The first 5 rows are patterns. Each new row is the sum of 2 different patterns, raised or lowered, with some noise. Before adding, each is slid sideways (what falls off one end comes back at the other) and multiplied by a number that may be negative. Names go in the order of the patterns.
In the rows, 128 means zero.
Known rows, each followed by the names of its patterns:
[114 155 115  88 153 155 131 145 120 126 138 130 116 143 117 123 116 135
 141 155 131  97 115 104 133 129 139 110 145] : Z_163
[112 112 146 147  80 101 118 130 122 158 113 142 116 119  93 118 112 155
 115 123 151 143 122 125 130 152 120 115 145] : Z_665
[112 116 118 122  99 128 117 117 134 114 132 163  93 166 126 125 137 126
 140 118 146 112 140 164 144  99 155 145 125] : Z_123
[115 140 162 117 154 132 130 132 114  94 120 132 117 121 110 112 152 112
 107  86 147 130 122 148 168 133  79 138 120] : Z_418
[103 118 156  97 123  86 133 180 142 146 123  92  96 146 102 120 109 157
 127 137 118 137 141 155 132 128 117 144  94] : Z_100

New rows. What belongs after each?
[118 171  96 177 237 142 149 152 115 142 174 129 149 160 166 168 170 165
 156 154 151 156 188 163 194 127 137 139 195] : Z_163 Z_100
[158 115  44  96 126  82 116 120 135 130 127 110 127 118 119 114 120  96
 129  72  77 123 129  71  80  91 123 167 142] : Z_418 Z_100
[103  55  83 109 132  87  76 100 124 110  99 117 120  93  99 116 106 133
  97  37 121  43 103 103 103  87 104  96 105] : Z_163 Z_123
[139 153 133 133 124  94 147  96 140 107 133 172 173 108 143 152 131 129
 131 100 135 120 159  98 113 137  97  91 154] : Z_123 Z_418
[229 147 170 161 154 137 193 138 156 145 170 141 169 156 180 139 157 140
 181 182 185 195 194 111 126 180 116 113 132] : Z_418 Z_100
[130 149 121 172  90 152  96 120 124 155 127 116 167 132 137 158 143 128
 145 134 147 105 107 146 141  65 108 114 124] : Z_665 Z_123
[175 145 114 116 159 166 166 165 165 155 180 138  95 175 176 185 166 148
 176 181 156 150 177 166 154 140 181 163 180] : Z_163 Z_665
[149 168 131 170 164 132 157 158 162 158 124 165 162 112 194 142 141 135
 190 181 156 156 147 137 160 118 152 177 167] : Z_665 Z_123
[138 175 176 150 193 176 176 159 186 123 172 186 186 137 169 156 160 135
 149 125 146 171 138 161 186 116 221 143 137] : Z_123 Z_418
[109  98  69  80 108  95  83  74 110 117  90 142 133  85  79 136 100 105
 112 134  95 130 102 118  98  87  66 102 117] : Z_163 Z_418
[131  98 113  95 147 117 129 107 124 112 134  73 110  97 139 120 118 108
  99 129  98 121 114  70  94 136  96 109 136] : Z_163 Z_123
[131 128 162 151 129 151 165  99 127 141 121 145 183 157 135 128 135  90
 101 117 195 118 141 169 141 107 140 120 158] : Z_665 Z_418
[170 189 135 176 126 149 171 147 164 135 158 173 154 166 133 152 185 166
 178 186 159 108 167 132 151 159 185 154 174] : Z_123 Z_418
[118 146  89 149 105 131 101  67  91 119 116 112  97  89 102 130  87  98
  59 127 101 107 139 171 116  37 107  83 102] : Z_163 Z_418
[121  84  84 103 109 105 136  96 127 130  86 116 108 101 136 104 119 120
 131  98 117 136 144  92 124 136 104  93 117] : Z_665 Z_123
[ 65  94 129 157 123 115 124 110  87 112 101 104 113 102 131 152 141 112
 103 115 111 137  90 136 118 161  89 132 109] : Z_163 Z_418
[168 178 155 171 130 127 125 166 157 167 121 177 152 164 155 132 164 163
 202 196 157 155 169 131 161 157 159 158 173] : Z_163 Z_665
[ 85 148 101 125 127 144 100 138 110 108 130 127 138 120  95 133 146  73
  85 122 111 110 136 111 144 131 114  65 102] : Z_163 Z_665
[126 153 161 155 146 144 186 136 143 132 159 166 141 130 206 118 117 155
 129 140 142 177 125 180 139 117 134 166 105] : Z_123 Z_418
[129  61 132 150  79  65  89  81 104  87  96  96 106  95 105 109 134  70
 116  77  97 139 116 130  91 114  81 127 106] : Z_163 Z_123
[129 113 164 156 152 147  99 163 114 133 129 139 125 123 131 128 159 148
 110  97 146  93 128 138 158 129 157 128 182] : Z_163 Z_123
[137 152 130 165 172 131 168 157 176 141 132 161 129 174 139 153 186 180
 110 184 170 159 133 131 123 146 144 163 157] : Z_163 Z_123
[133 116 165 191 199 158 167 117 130 143 127 139 166 169 152 187 163 158
 167 182 186 150 138 182 119 125 165 199  90] : Z_665 Z_100
[125  91 143 129  99 128 142 115 130 174 121 123  99 131  91 148 101 150
 115 180 121 103 121 160 132 116 104 129 137] : Z_163 Z_665
[ 66  91  74 123 101 122 117  79  82  70 109 113 105  75 125  75 114 103
  71  96 109  99 118  87 116 100 110  79 112] : Z_163 Z_665
[133 199 149 180 162 134 105 169  94 123 134 164 133 169 117 146 200 161
 176 158  92 126 178 162 121 125 172 125 118] : Z_418 Z_100
[ 70 130 103  55  70 161  98  95  97 116  84 122  92 132 107 136 120 109
  88 105  77 110  58 105 107  90  80 100 115] : Z_665 Z_123
[116  98  89 102 128 140 128  99 117 118 104  79  68 159 106 114  86 112
 164 134 136  98  90  74 124  79 112 105 163] : Z_163 Z_100
[129 142 174 187 155 175 178 152 162 152 121 157 149 109 176 105 141 168
 131 132 110 176 135 164 157 149 137 142 136] : Z_123 Z_418
[170 197 140 120 109 136 162 126 178 191 183 103 167 115 141 162 156 114
 177 147 149 126 135 124 119 163 150 118 108] : Z_665 Z_418
[119  74  85 103 122 102 151 127 107 134 108  87 115 100 150 100 127 131
 141 139 126 100 155 123 110 127  94  98 131] : Z_665 Z_123
[135 142 120 113 142 178  91  99 102 158 138 159 146 186 135  93 117 125
 115 178 158 123 184 156 139 141 133 131 131] : Z_665 Z_418
[120 149  91 119 103 115 176 144 155 115  85  77 139 132 130 129 145 121
 125 130 120 147 122 141 158  91 115  97  87] : Z_163 Z_100
[116 171 153  99 127 166 134 139 134 151 131 156 127 149 127 121  97 136
 146 149 133  93 110 130 127 117 119 128 153] : Z_163 Z_418
[ 88  86 151  54 146 109 105 131 136 130 101 135  99 135 160 110  97 157
 164  90  98 106  83  68  78 153  94 105 124] : Z_123 Z_418
[117 102 110  55  85 147  94  63 109 134  92  91  81  96 105  93  99  87
  80 117  58  78 120  87 110  90  64 105 135] : Z_123 Z_100
[110 128 157 159 111 134 140 121 122 127  97 131 124 157  99 115 130  96
  96 141 137 138 128 132 121  94 134 100 132] : Z_123 Z_418
[180 156 147 170 159 165 156 109 127 146 135 153 171 135 172 136 157 155
 125 177 176 141 159 174 173 143 170 146 186] : Z_665 Z_123
[155 101 132 144 163 142 163 136 184 131 120 170 157 157 149 106 169 118
 147 134 148 134 131 142 137 167 154 110 103] : Z_163 Z_123
[143 189 143 136 214 212 172 121 171 127 163 153 191 160 207 171 175 142
 158 139 131 152 157 157 144 129 183 162 129] : Z_665 Z_418
[153 136 122 118 113  66 162  93 106 110 141 123 119 124 112 135 171 135
  99 129 144  84  83 100 132  82  92  80 115] : Z_123 Z_100
[117 102 121 151 112 115 104 115 186 173 131 105  94  92 151 113 118 113
 164 116 149 127 148 138 145 117 130 143 156] : Z_163 Z_100
[160 176 191 151 205 159 190 149 142 140 164 137 198 216 130 157 165 157
 145 164 146 167 164 139 153 162 172 162 140] : Z_163 Z_100
[134 117  99 100 108  99 124 140 119  90 129 119  83  68 116  88 119 176
  74 100  97  85  84 103  84 134 109  92 145] : Z_163 Z_665
[116 126 124  97  87 131  69  74 113 140  46  83  66 112 146 140 112 109
  71  75  94  75  90 105 121 103 126 109 108] : Z_665 Z_100
[129 116 139 130 132 139 141 137 156 124 112 101 143 124 108 103 126 149
 117  94 103 151 118 136 159 148 120 126 154] : Z_665 Z_418
[136 110  67  99 119  86  73  97 156  90 110 119  81  81 104  47 120  63
  93 110 115 106  81 113  90 126  96  46  99] : Z_123 Z_418
[173 170 146 136 135 154 154 148 127 155 160 135 128 130 173 168 147 145
 167 134 119 161 151 128 172 165 163 159 125] : Z_163 Z_418
[144 190 190 132 139 129 150 148 159 191 135 189 142 175 147 112 107 173
 138 127 150 158 153 190 147 164 116 185 167] : Z_123 Z_418
[126  88 160 100 144 129 116 119 129 110  93 133 134  77 106 119 104 149
 136 150 128 108 109 160 104 129 120 139 133] : Z_123 Z_100
[125  92 139 103  96 132  91  97 114 125 115 126 103 114 106  94 116 141
 119 107 117 105 110 141 126 153 112 106 121] : Z_163 Z_665
[158 157 129 167 151 149 174 150 167 119 170 137 140 163 164 123 166 138
 148 142 124 152 153 113 136 168 159 159 132] : Z_665 Z_123
[134  56 118  91  88  89  96 122 114 119  65  58  62 132  79  97  85 131
  96 135  94  89 126 141 114 111 105  97  85] : Z_163 Z_123
[127 102 109 151 101 107 122 120 118 147 109 121 124 109  97 108 114 149
 129 121 114 125 101 122 122 144 110 120 120] : Z_163 Z_665
[139 116 105  82 141  93  83  86 122 157 112 123 153 104  98 128  88 123
 108  77 156 101 121 108 112 119 115 132  81] : Z_123 Z_418
[161 108  99  88 161 114 137 103 179 124 164 120 114 169 185 143 153 121
 152 109 116 125 174 100 129  87 151 199 171] : Z_163 Z_100
[128 109  98 109 106  88 157  79  81 101  81 111  94 122  76 135  83 102
  81  97 103 118 115 132 109 111 119 130  95] : Z_163 Z_123
[168 148 146 144 153 145 146 141 150 152 114 152 124 123 155 165 150 154
 162 160 157 159 167 143 150 123 115 205 129] : Z_163 Z_123
[121 108  46  87 117  90 109 119 146 121  92 113 119 101 119 120 109  96
 104  81  93  85 150  93  86  51 156 184 128] : Z_665 Z_100
[106 116  94 135  53 142 146 121 129 103  97  82 139  78 116 127 142  82
 137 120 117 103 121 104 104  77 121  81  87] : Z_123 Z_100
[ 83 107 110 116  70  94 106  97 103 100  89  94  90  91  89 154 133 129
  77 121  97 143  84  77  65  98 139 105 100] : Z_163 Z_100
[132  96 121 106 104 121  76 185 106 118 136 106 104 116 115  97 125 151
 139 107 146 131 120 106 112 113  93  99 128] : Z_123 Z_418
[177 129 163 145 172 160 203 201 170 140 189 194 169 122 159 171 195 113
 158 154 129 126 143 208 184 132 206 146 125] : Z_123 Z_418
[147 109 149 127 134 149 154 146 119 103 168 105 143 113 134 152 151 118
 110 149  97  60 107 195  94 121 140 130 105] : Z_123 Z_418
[ 99 151 134 116 183 174 117 136 127 139 105 108 123 133 119 128 100 130
 158 114 151 156 148 149 108 168 125 180 114] : Z_123 Z_100
